The rows come from 6 hidden closed curves, with some noise, and rows from the same curve form a group. Each curve winds through 8 dimensions. The rows are also pushed far along 5 directions, which tell nothing about the answers.
In the rows, zero is written as 128.
Some rows, each with its group after it:
[ 83 157 161 182 107 155 147 174 166  99  81 143 107 162 145 146 106  94
 152 122 120 183 103 141 110 149] | Q251
[104 133 157 176 114 157 134 146 158 127 118 148 106 116 125 151 126 115
 131 124 116 164 107 139 123 120] | Q111
[180 124 158 129 111 135 126 112 126 149 132 147 118 132 103 131 119  95
 133 130  99 140  96 147  79 154] | Q111
[118 115 178 121 169 112 181 173 153 157 122 137 137 103  47 129  98  87
 162 114 169 169 107 128 116 114] | Q602
[ 88 129 113 145 127 131 142 152 107 100 112  72 138 147 178 139 116 125
 173  89 129 159 134 120 130 157] | Q360
[ 86 143 118 145 120 120 108 130 101 118 145 120 122 179 165 154 139 117
 112 117 101 130 141  95 143 143] | Q360
[117 136 170 168 144 137 103 153 138 139 115 180  98 149  91 148 111 119
 111 148 120 147 108 132 113 136] | Q114
[146 120 137 106 131 113 129 131 129 137 139 157 121 150 112 130 127 120
 116 145 118 102 141 114 122 123] | Q111
[156 114 120  85 106 145 113 106 131 148 134 119 138  92 108 138 160 161
 119 148 133  89 129 123 135 122] | Q602
[ 94 133 111 164 135 121 159 122 126 109 116 108 147 138 167 118 135 131
 118 103 146 131 123 131 144 112] | Q251
[105 154 137 107 138 122 124 141 171 151 122 155 145 113  70 124 152 157
 106 163 160 108 123  99 171 100] | Q425
[218 134 170 139  77 182 116  95 162 156 120 178  94  84  98 115 122  93
 122 181  90 137 104 158  74 106] | Q360
[165 156 124 122 126 122  82 100 129 135 142 130 124 138 115 119 132 147
  99 165 104 100 123 135 145 122] | Q425
[188 101 142 115 123 148 126  96 133 180 156 159 102  76  86 115 131 109
 136 161 120 129 109 127  94 115] | Q425
[ 99  91 130 110 162 114 186 163 137 137 121 128 139 110 120 126 140 114
 171  88 189 150 146 109 116 111] | Q251
[ 88 144 113 147 131 103 138 139 144  95 108 107 141 165 179 125 125 168
 128 107 132 115 154 144 180 136] | Q360
[151 156 136 110 100 127 138 121 156 122  99 129 137 143 143 105 124 120
 135 143 130 123 147 142 132 131] | Q360
[ 95 124 130 170 149 123  98 116 116 161 162 161  90 146 132 147 145 123
 107 138 112 140 124  99 141 130] | Q602
[143  99  93  98 138 119 118 119 111 120 144 111 131 106 143 126 141 154
 146 104 137 120 133 144 120 148] | Q425
[208  93 169  93 115 139 147 116 131 166 125 146 126  81  69 118 100 106
 150 143 121 122 117 155  80 134] | Q360
[197  99 151  96 126 120 139 136 125 140 123 158 115 117 117 103  91 102
 174 123 124 143 161 148  79 145] | Q114
[177  94 124  85 131 102 142 110  98 143 143 126 143 113 118 105  97 131
 144 120 116 104 149 138 114 153] | Q602
[138 107 133 108 144 110 132  93 118 182 141 154 125 119 102 123 149 130
 113 143 154 102 138 111 132 130] | Q602
[138 126 115 105 152 107 120 108 121 145 149 119 152 118  87 127 148 163
  98 140 141  87 106 121 153 117] | Q114
[122 128 149 134 131 147 106 139 141 171 147 172  82 124  97 138 124 102
 148 167 115 157 122  91 116 136] | Q114
[111 152 125 180 132 123  89  79 120 161 140 156 111 144 140 118 134 156
  72 165 109 106 125 119 172 123] | Q360
[ 98 146 110 132 126 136 151 116 158 120 108  86 136 113 144 119 140 139
 138 127 156 132 104 153 158 126] | Q114
[ 97 150 134 164 142 128 123 129 129 126 117 121 109 167 154 128 125 118
 128 143 135 139 135 118 146 118] | Q425
[133 142 122 119 149 108 135 103 147 144 139 142 145 127  95 112 160 142
  80 150 155  88 115 124 154  85] | Q251
[128 180 105 157 111 120 130 111 155  66  91  79 145 165 194 101 117 150
 117 121 116 118 122 190 162 130] | Q111
[ 68 146 156 150 153 118 131 160 122 134 119 117 126 157 103 153 108 105
 124 120 140 153 120 115 147 136] | Q251
[ 65 158 147 163 126 143 126 156 149 143 133 158 101 145 117 148 132  84
 132 137 124 181 115  88 133 125] | Q425
[ 97 139  94 119 126 119 143 135 127  93 136  97 160 134 151 129 148 151
 112 113 131 106 133 110 161 106] | Q111
[ 99 123 140 146 146 122 168 150 150 126 105 143 138 143 130 128 151 113
 138 106 174 143 127 116 118 109] | Q111
[141  92 150 110 151 139 164 185 141 123 128 162 129  97  61 131 111 103
 157 127 146 148 102 110  74 108] | Q114
[142  85 133 101 147 119 119 146 100 151 153 131 123 113  93 145 111 147
 153 124 114 118 129 108 119 156] | Q360
[127 122 138 137 110 142 128 136 130 133 135 167 126 111 118 135 128 115
 116 124 113 140 128 117 112 125] | Q425
[132 169 139 141  80 146 162 147 192  68  77 115 133 149 184 116 125 104
 147 113 126 151 142 181 126 114] | Q360
[141 146 139 154 130 132 124 125 135 122 137 119 121 141 133 131 138 111
 117 129 116 138 119 132 126  97] | Q111
[ 46 152 134 136 168 123 149 157 197 156 131 133 141 113  72 151 199 160
 109 144 199 125 100  84 197  65] | Q602
[ 89 111  91 140 178 108 106 134  92 132 165 135 123 141 125 132 149 150
 112 124 140 119 120  81 139 124] | Q425
[127 128 154 122 140 129 130 153 160 140 114 159 103 124 108 129 123 112
 152 132 154 156 141 143 117 129] | Q251
[156 132 109 105 116 135 129 137 145  91 121 111 135 105 145 108 114 145
 142 131 125 124 144 157 131 114] | Q251
[132 111 142 109 153 114 146 142 101 152 139 126 125 138 100 125 106  90
 152 131 139 139 134  96 105 132] | Q425
[125 139 138 145 122 139  92 141  94 124 124 118 117 137 137 135  90 116
 144 125  99 160 139 120 116 156] | Q111
[150  94  83 118 127 115 118  78  69 133 164 104 142 123 163 123 145 152
 108 112 108  88 130 116 123 142] | Q251
[ 94 102 112 105 143 109 178 168 105 106 137 111 153 152 137 140 136  98
 160  76 144 143 126  84  98 141] | Q251
[141 152 119 106 123 115 156 126 165  87  85  91 155 124 154  95 118 141
 133 118 166 116 152 190 153 110] | Q251
[151 125 113 124 127 113 147 121  98 101 132  90 149 131 152 106  90 114
 139 105 108 131 133 149 116 136] | Q602
[ 98 150 144 188 130 132  71 104  89 160 150 148  80 169 152 152 117  93
 107 134  89 166 129 114 129 164] | Q360
[109 158 120 174 117 147  75 136 118 104 127 123 103 144 156 134  97 146
 122 147  78 147 121 128 146 146] | Q602
[111 124 161 147 150 134 142 154 164 139 121 165 124 121  76 151 158 127
 110 130 160 132  96 127 121  97] | Q114
[ 89 142 152 149 136 143 172 164 182 129 118 150 144 106  85 134 155 110
 123 129 163 153  99 101 136  69] | Q114
[ 56 193 117 193  91 142  83  91 158 117  98 118 101 158 204 140 141 155
  94 137 110 143 129 173 199 164] | Q602
[108 124 106 125 154 105 113 110  98 138 151 109 144 121 115 126 121 163
 103 128 126 104 120 121 167 137] | Q360
[108 107 132 129 151 105 139 155  76 119 131  91 138 162 141 143  95 120
 156  94 122 139 148 109 125 154] | Q602
[111 103  79 124 154 102  77  72  47 165 189 111 109 145 158 141 151 147
 103 122 108 101 134  96 144 170] | Q602
[153 109 142  94 117 135 172 153 152 119 102 136 137 123 109 123 126 107
 166 118 148 133 117 139  82 143] | Q251
[132 145 137 144 130 135 100 106 132 155 159 122 110 122 106 145 147 121
 109 143 109 135  99 128 141 119] | Q425
[130 145 113 135 125 120 110 118 120 123 144 123 138 137 133 117 119 145
 112 141  98 113 125 114 151 124] | Q360
[138 127 119 106 127 129 157 119 128 123 102 113 151 104 125  97 118 119
 139 125 164 127 130 143 116 126] | Q360
[140 167 119 141  83 154 124 102 174 109 115 108 138 117 153 121 151 154
 110 151 107 111 112 151 161 103] | Q360
[ 93 148 102 138 149 110 101 136 104  98 133  86 138 164 154 136 126 157
 116 118 123 118 131 122 164 136] | Q425
[187 142 136 149  97 137  62  34 105 191 167 159  96 132 131 125 147 136
  67 186  68  88 124 129 140 130] | Q114
[161 122  89  87  90 137 115  90 140 121 138 116 136 110 163 124 174 164
 125 130 118  90 134 143 133 141] | Q111
[163 137 200 165 122 143 146 171 170 124  93 201 108 125  87 118  82  76
 136 132 121 178 125 161  75 111] | Q425
[ 72 134 111 167 134 135 134 113 141 134 111 136 114 141 172 128 158 146
 119 135 159 126 133 115 158 121] | Q114
[156 133 154 125 144 128 162 134 180 155 136 147 133  88  71 107 137 108
 142 140 154 149 106 130 127  80] | Q360
[109 140 119 127 161  98 143 139 132 116 127 111 149 157 113 121 132 140
 117 125 148 111 114 121 151 118] | Q111
[160 111 127 115 146 105 145  98 127 158 142 147 143 112 109 100 135 142
 110 140 145  93 138 126 137 105] | Q360
[133 107 148 146 144 128  92 149  59 133 173 127 102 137 107 160  77  90
 128 117  69 157 130 105  98 147] | Q251
[141 113 136 117 123 113 147 167 102  84 108 117 147 147 153 130  92 109
 160  72 122 153 161 147  90 153] | Q114
[159 105 117  95 130 125 118 146  83 122 167 116 116 133 118 133  91  94
 161 125  81 140 125 101  84 156] | Q114
[112 119 131 150 134 132 140 150 138  96 113 125 134 133 139 148 141 138
 123  98 140 134 116 151 118 122] | Q114
[172 156 134 118 100 156 124  66 197 168 113 137 113  84 105 101 158 143
 113 192 142 104  93 172 148 107] | Q114
[ 92 153 139 159 147 136 145 180 167  94  97 119 132 125 117 119 103 133
 150 129 147 162 115 133 146 102] | Q602
[116 145 147 128 118 128 181 157 160  98  83 123 158 135 131 112 114 111
 137 117 158 136 140 136 128 100] | Q602
[153 151 114 123 100 130  84 100 121 121 123 146 130 135 147 113 123 157
  98 153  96 102 144 138 141 145] | Q425
[ 50 152 133 174 149 117 137 166 140  95 106 110 119 180 156 157 129 112
 137  84 143 173 106 145 140 159] | Q251
[164 101 158  86 138 133 150 134 167 187 145 204 117  91  51 122 164 105
 131 162 164 118 130  87  98  85] | Q425
[ 70 148 107 158 140 119 141 145 114 101 115  98 156 162 156 137 140 130
 126  95 142 143 108 105 139 140] | Q111
[ 78 152 147 163 150 131 119 178 145 104 116 136 111 144 120 140 103 119
 128 129 132 164 135 127 149 109] | Q251
[114 148 155 181 136 146 132 150 156 118 129 148 105 142 105 140 118 100
 113 146 109 153  84 130 119 101] | Q114
[ 83 165 120 166 132 137 144 146 179  86  96  92 132 130 178 122 148 148
 133 113 164 149 146 157 178  78] | Q111
[ 71 151 107 180 144 124  74  95 114 131 125 132 111 162 154 142 150 182
  68 152 127  96 115 131 182 142] | Q251
[103  73 148 116 181 122 157 181 119 149 142 158 114 120  66 160 138 107
 150 111 169 142 105  94  85 124] | Q114
[133 140 134 136 134 120 110 134 106 113 138 102 123 147 134 132  91 125
 124 130  97 130 141 137 141 127] | Q111
[139 113 145 112 122 141 129 162 135 126 119 166 108 131 115 133 115 109
 151 140 126 139 145 112  95 130] | Q251
[ 71 123 110 138 154 133  88 167  88 124 158 137 113 151 116 163 138 132
 117 134 118 137 124  57 130 133] | Q602
[161  91 155 115 129 133 156 140 144 143 119 127 128 102 110 136 130 132
 159 119 144 125 137 141 112 113] | Q602
[167 163 123 132  96 138 113  75 180 141 128 153 123 133 135 116 183 146
  86 169 119  92 104 147 143 103] | Q111
[142  80 127 109 149 106 139 167  75 106 132 148 139 138 126 129  95 116
 147  83 127 135 156 118  77 153] | Q425
[177 112 124 131  95 149  92 108  88 118 139 120 112 108 162 123  87 132
 132 134  68 126 159 145 110 141] | Q111
[ 86 143 120 141 144 108 129 122 135 117 110  87 126 161 172 138 145 146
 131 107 160 126 147 156 171 136] | Q111
[134 142 106 111 109 120 148 107 121 102 107  95 163 131 157 101 118 135
 116 121 132 106 139 144 141 128] | Q602
[156 119 147 120 113 135 144 133 118 132 115 148 130 118 117 109  84  98
 143 136 116 140 141 126  97 138] | Q425

New rows. What belongs after each?
[188 158 149 141  90 148 104  85 137 141 117 133  97 138 147 107 100  97
 129 172  86 134 131 160 111 136] | Q425
[ 93 161 150 145 118 147 175 176 187 107  87 147 143 120 113 111 120 100
 146 132 157 170 124 114 130  90] | Q114
[149  96 129 111 162 106 133 112  95 180 163 131 132 111  92 118 127 125
 146 128 137 125 130  94 122 131] | Q360
[156 142 124 147 110 137 121 129 140  96 124 144 112 146 163 113 113 118
 128 135  95 134 136 145 110 119] | Q114
[ 73 130 134 156 136 130 170 140 137 127 110  95 150 138 140 145 152 129
 134 105 160 135 117 105 150 110] | Q360
[ 95 155 116 154 129 136 166 163 183  71  87  97 147 129 161 116 140 137
 156  95 163 160 112 163 139 108] | Q111
[ 73 113 148 141 169  96 144 180 121 130 137 142 131 162 104 155 113 138
 136 106 134 131 138  94 153 133] | Q360
[128  86  96  80 148 104 157 134  92 130 142 123 166 120 124 118 150 140
 134 105 162  95 155  77 116 117] | Q111
[ 99 159 130 164 119 142 136 141 149  97  96  98 147 137 148 129 129 151
 117 137 134 123 122 129 163  95] | Q602
[158 129 117 119 134 118 129  82 135 157 145 129 120 113 129 105 143 121
 121 138 137 120 122 147 131 122] | Q602
[135  95  88  90 155 100 161  91 115 149 156 108 168  98 112 113 180 163
 103 117 171  72 116 109 146  99] | Q251
[133 127 115  85 152 109 109 120 106 159 165 126 133 118  80 124 130 124
 124 142 131 118 117  97 133 139] | Q602
[144 135 134 111 130 120 198 125 195 126 106 133 173  95  86  96 151 138
 111 137 174  99  98 145 145  71] | Q111
[110 143 156 141 134 125 114 153 130 132 136 137 103 171 126 158 134  91
 137 120 117 158 132 113 117 137] | Q111
[124 111 143 129 144 131 119 167 123 126 128 166 111 137 111 134 114 128
 140 140 127 133 147  96 112 120] | Q425
[114 139  94 135 115 123 111 112 110 105 145 116 137 161 170 138 157 147
 101 123 102 101 124 109 141 135] | Q111
[106 159 149 160 124 128 126 128 179 127 110 166 106 165 134 132 144 131
 100 157 130 118 128 138 156 107] | Q111
[138 132 155 137 127 118  94 122  88 154 159 125 111 155 113 157 110  95
 123 121  84 146 125 118 115 160] | Q114
[ 83 125 136 159 148 124 161 163 123 107 109 108 122 139 150 131  95  84
 170  77 147 194 123 149 106 154] | Q425
[152 132 107 111 131 117 101 122 104 106 137  92 133 141 144 125 114 150
 131 127 106 112 135 141 137 143] | Q425
[ 41 141 125 150 134 120 163 164 131 105  98  97 148 163 163 151 146 114
 147  75 166 164 130 113 144 144] | Q111
[185 138 117 159  82 148  95  58 109 130 139 132 111 125 177 111 121 128
 100 146  69 113 125 163 113 139] | Q251
[156 137 112 140  96 139 123  96  98  98 100 102 129 134 189 100  88 111
 137 119 105 140 144 169 104 161] | Q360
[122 118 122 119 158 101 109 110  97 158 164 144 129 121  90 126 121 135
  96 135 128 110 124 116 145 131] | Q360
[146  91  90  67 155  89 145 134  77 104 150  68 164 128 138 118 111 149
 146  96 136  91 163 122 134 130] | Q111
[122  98 112 109 114 123 154 130 104 112 144 109 142 131 150 148 138 121
 131  90 114 116 128 122 113 142] | Q111
[121 121 136 123 162 107 126 137 111 142 149 119 115 149  99 138 113 113
 135 130 126 132 111 120 125 142] | Q114
[134 117  87 131 147 118 134 133 117  88 132 113 134 129 163 104 126 141
 140 108 137 129 131 139 117 123] | Q425
[ 95 144 135 155 126 142  87 108 135 160 133 150  92 149 141 155 171 136
 106 153 134 127 132 108 149 129] | Q602
[123 124  80 105 128 133 102 131  90  95 135  85 135 140 168 130 139 150
 138 122 126 114 142 108 126 140] | Q602
[138 108 108 120 121 128 133 105 116 122 118  97 130 122 178 127 151 142
 148  96 147 125 146 153 121 144] | Q111
[198 112 158 116  96 149 130 102 157 153 117 136 116  96 119 126 137 140
 141 148 120 112 136 164 115 115] | Q602
[112 149 180 161 123 141 101 111 146 195 146 172  89 145  88 167 156  93
  98 161 117 144 109 102 136 123] | Q360
[112 123 117 114 115 127 165 133 153 116 114 135 158 101 133 117 148 134
 124 103 157 126 135 132 134 112] | Q425
[193 107 166 113 135 129 165 131 172 159 137 181 110  90  78 102 122  84
 150 141 141 149 122 146  82  94] | Q602
[ 83  91 117 106 142 114 155 152 101 134 140 134 152 115 118 146 138 124
 136  84 153 135 138  91 122 142] | Q425
[172  74 117  94 150 104 140 125  74 129 160 123 153 106 103 127 118 124
 129  88 125 113 128 129  86 138] | Q425
[131 132 137 130 141 127  75 122 101 154 155 121 105 141 104 154 122 140
 120 149  99 122 119 117 141 147] | Q425
[159 132 107 100 120 116 100 103 102 129 137 112 117 147 159 112 118 120
 144 130 112 124 151 140 117 165] | Q602
[133  95 100 112 124 139 116 123 109 130 138 132 120 108 144 127 135 159
 141 134 124 110 138 109 120 140] | Q251
[108 105 105 102 154 102 133 155  81 107 131 103 141 136 138 123  91 126
 159  92 137 142 150 123 118 166] | Q360
[161  96 120  92 124 126 123 119 112 150 160 150 144  99  90 131 143 156
 108 148 112  80 131  90 128 109] | Q602
[224  43  77  55 113 113 130 101  30 105 178  99 152 106 150 117  97 139
 148  93  68  77 139 129  56 178] | Q111
[104 146 126 140 130 120 121 130 142 125 105 141 119 154 158 118 128 137
 133 132 144 134 156 130 148 138] | Q114
[ 99 150 144 155 119 145 146 151 142 108 109 119 125 144 124 139 113  92
 128 129 123 154  95 130 115 128] | Q114
[161  69 100  54 149  87 157 122  87 124 159  95 151 129 127 132 132 140
 144  93 134  77 147 133 114 147] | Q111
[161  79  83  85 158 109 116 118  58 135 172 126 141 115 116 111 121 149
 127 131 118  89 140  81 104 130] | Q602
[198 149 105 121  58 143 147  77 176  87  89  96 145 126 220  88 144 163
 139 130 108  92 155 196 141 118] | Q360
[166 137 148 144  79 165 145 140 186  90  85 135 118  98 155 115 107 132
 154 128 110 149 134 193 114 116] | Q602
[ 30 134 109 146 153 110 115 141 107 134 152 108 119 164 150 171 158 124
 119  94 142 148 127  95 166 154] | Q602
[127 152 155 124 118 133 178 123 199 137  78 159 142 119 110 102 153 114
 114 148 190 122 131 152 138  83] | Q360
[120 131 126 126 149 119 151 125 152 146 137 148 138 105  95 112 151 115
 121 126 164 141 105 121 126 104] | Q425
[111 162 141 165 141 128 149 116 186 133 122 124 128 125 110 125 158 132
  99 148 148 126  88 149 165  78] | Q114
[157 177 141 123  96 139 119 114 188 123  96 156 138 113 114  96 128 146
 105 170 128 114 129 157 153 106] | Q425
[144 140 139 129 144 130 152 157 167 114 120 137 126 131 115 109 128 111
 149 140 146 145 130 123 119  84] | Q602
[117 141 127  84 124 124 128 137 146 139 119 135 143 125 100 127 147 138
 124 146 158 111 137 107 144 124] | Q602
[154 138 118 153  91 146 150 121 134  71  85 118 136 138 191 100  99 118
 132 118 109 133 135 173 100 130] | Q114
[180 117 113  94 124 115 196 102 160 110  89  90 165  96 145  72 119 133
 152 115 173 107 130 191 120 109] | Q114
[153  98 140  93 118 143 149 151 128 144 135 152 125  84  89 119  99 101
 165 134 122 147 132 109  90 132] | Q425
[133 114 135 123 138 132 120 156 128 125 124 163 116 134 117 127 120 136
 138 144 127 123 149 104 116 118] | Q425
[163 126 139 141 134 124 120 147  96 102 127 122 116 166 152 125  96  89
 154 107 102 157 140 135  75 144] | Q111
[ 98 190 151 176 121 146 109  97 203 164 120 150  95 138 123 132 184 121
  94 174 148 143 101 138 177  87] | Q425
[142  77 128  94 143 107 171 136  96 138 141 141 140 111 112 122 108  97
 149  93 142 131 141 123  85 144] | Q602
[128 118 102  94 119 121 127 130 140 106 135 114 129 129 154 132 142 159
 131 125 126  98 154 138 151 128] | Q111
[ 96 114 134 159 158 127 112 131 126 164 143 164 106 119 108 137 141 146
 119 142 141 132 128  94 144 119] | Q114
[102  89  97  94 133 113 183 157 113  96 124 112 171 106 145 122 136 132
 149  67 163 129 149 117 115 128] | Q425
[147 161 136 141  97 129 129 110 144 115 122 132 124 150 160 114 115  99
 119 133  97 137 136 151 127 128] | Q602
[105 136 117 144 132 121 156 163 139  76 115  79 149 141 163 130 111 145
 154  94 123 140 134 140 152 114] | Q602
[128 147 140 131 130 110 117 110 135 143 115 141 127 140 118 113 108 136
 112 143 130 119 139 149 152 141] | Q360
[ 95 113  95 112 156  97 101  86  90 173 169  97 134 124 124 143 158 176
 105 123 138  91 126 107 184 152] | Q602
[144 153 149 151 117 136 115 120 137 127 135 123 114 151 139 139 136  97
 119 129 105 145 124 136 121 111] | Q111
[119 116 141 104 112 125 146 131 129 140 125 135 143 120 114 144 131 129
 124 116 131 115 138 124 134 140] | Q602
[ 99 127 101 142 154 117 128 141 106 104 137  85 146 135 142 135 140 148
 135  99 137 137 109 119 138 130] | Q111
[152 128 157 122 106 147 149 108 158 165 125 140 115 101 110 127 140  98
 138 144 134 139 125 136 116 114] | Q425
[ 73 142 123 167 115 136 149 127 165 111 101 136 129 141 162 138 153 150
 112 118 144 125 112 144 157 129] | Q111
[121 137 134 141 129 127 129 121 147 144 127 169 115 141 132 121 149 118
 117 142 137 131 134 109 126 115] | Q251
[112 144 133 139 147 129 126 160 131 115 128 115 133 136 126 129 130 118
 138 123 142 152 145 104 136  93] | Q111
[145 170 152 168 109 158  72  99 167 155 136 153  87 119 125 134 149 136
  97 181 103 133 130 139 160  89] | Q111
[146  86 139 101 143 115 154 123 108 166 157 166 132  98  78 126 124 100
 123 122 137 124 123 107  96 127] | Q602
[160 115 111  96 107 126  95 108  95 136 146 149 115 147 152 127 136 129
 126 139 101 107 159 105 105 155] | Q114
[ 92 155 152 138 117 137 149 142 177 132  98 155 120 138 123 133 148 100
 124 131 163 153 130 132 133 112] | Q602
[191 145 135 149 120 134  94  60 147 157 129 140 110 117 128 105 146 150
  91 169 120  98 117 176 139 109] | Q425
[104 136  95 102 145 106 170  97 165 139 112 100 163  99 133  96 175 150
 126 111 205 115 121 149 164 113] | Q425
[105 185 115 208 113 151  79 104 143  96  96 100 105 157 210 118 132 154
 116 137 114 154 134 167 165 124] | Q111
[ 52 109  75 112 174  85 141 163  62  87 130  63 147 184 193 137 120 130
 168  59 159 142 164 100 138 174] | Q602
[103 107 122 128 146 117 107 152  74 134 177 146 122 161 111 165 132 113
 112 121  93 123 120  58 109 140] | Q111
[141 134 111 141 123 125 110  97 107 125 148 111 114 150 167 128 142 115
 115 124 108 126 128 135 122 131] | Q425
[122  95 128 136 163 104 125 151  51 130 171 113 127 146 115 140  78  97
 142  99  91 147 127  91 100 154] | Q602
[115 100 140 132 148 128 161 146 125 134 107 130 141 111 112 127 124 133
 140 118 168 126 132 121 119 112] | Q602
[ 66 166 138 155 144 125 161 177 170  93  90 101 141 134 130 125 107 113
 153 101 164 181 118 151 154 121] | Q360
[148 109 155 117 148 120 164 157 111 147 141 147 138 130  83 122 106  75
 153 123 130 152 125  80  84 110] | Q360
[167  94 107  89 109 132 178 114 160 112 113 119 152  81 143 108 152 149
 150 107 157 102 130 167 114 118] | Q111
[ 78 155  96 108 133 121 146 114 195 138 116 120 159 114 124 126 217 185
 104 138 196  91 114 115 194  90] | Q111
[131 126 155 126 118 134 199 144 178 121  77 128 149 118 128 113 137 110
 151 116 177 136 132 150 117  96] | Q360
[121 136 140 138 105 144  95 113 126 149 131 158  94 146 143 148 145 110
 117 143 115 135 138 120 119 146] | Q602
[135 140 146 122 119 138 117 120 169 157 122 163 110 122 116 130 165 133
 121 156 152 124 144 119 140 100] | Q111
[ 95 170 129 163 107 144 152 146 165  82  89 113 145 150 149 126 123 127
 116 131 125 136  98 146 142 117] | Q251
[126 127 162 127 129 153 138 153 172 165 137 190 108 104  63 142 159 100
 122 163 145 143 104  84 108  86] | Q114
[174 114 132 101 127 139 108 114 136 146 146 150 121 103  75 134 141 145
 110 162 115  97  95 134 111 126] | Q251
[177 158 124 150  80 148 119  85 174 105 112 127 112 143 182 118 155 129
 116 138  99 119 112 189 119 126] | Q111
[129 129 100 131 152 120 118 114 130 132 147 142 128 118 122 111 152 145
 111 140 142 116 116 117 136 108] | Q425
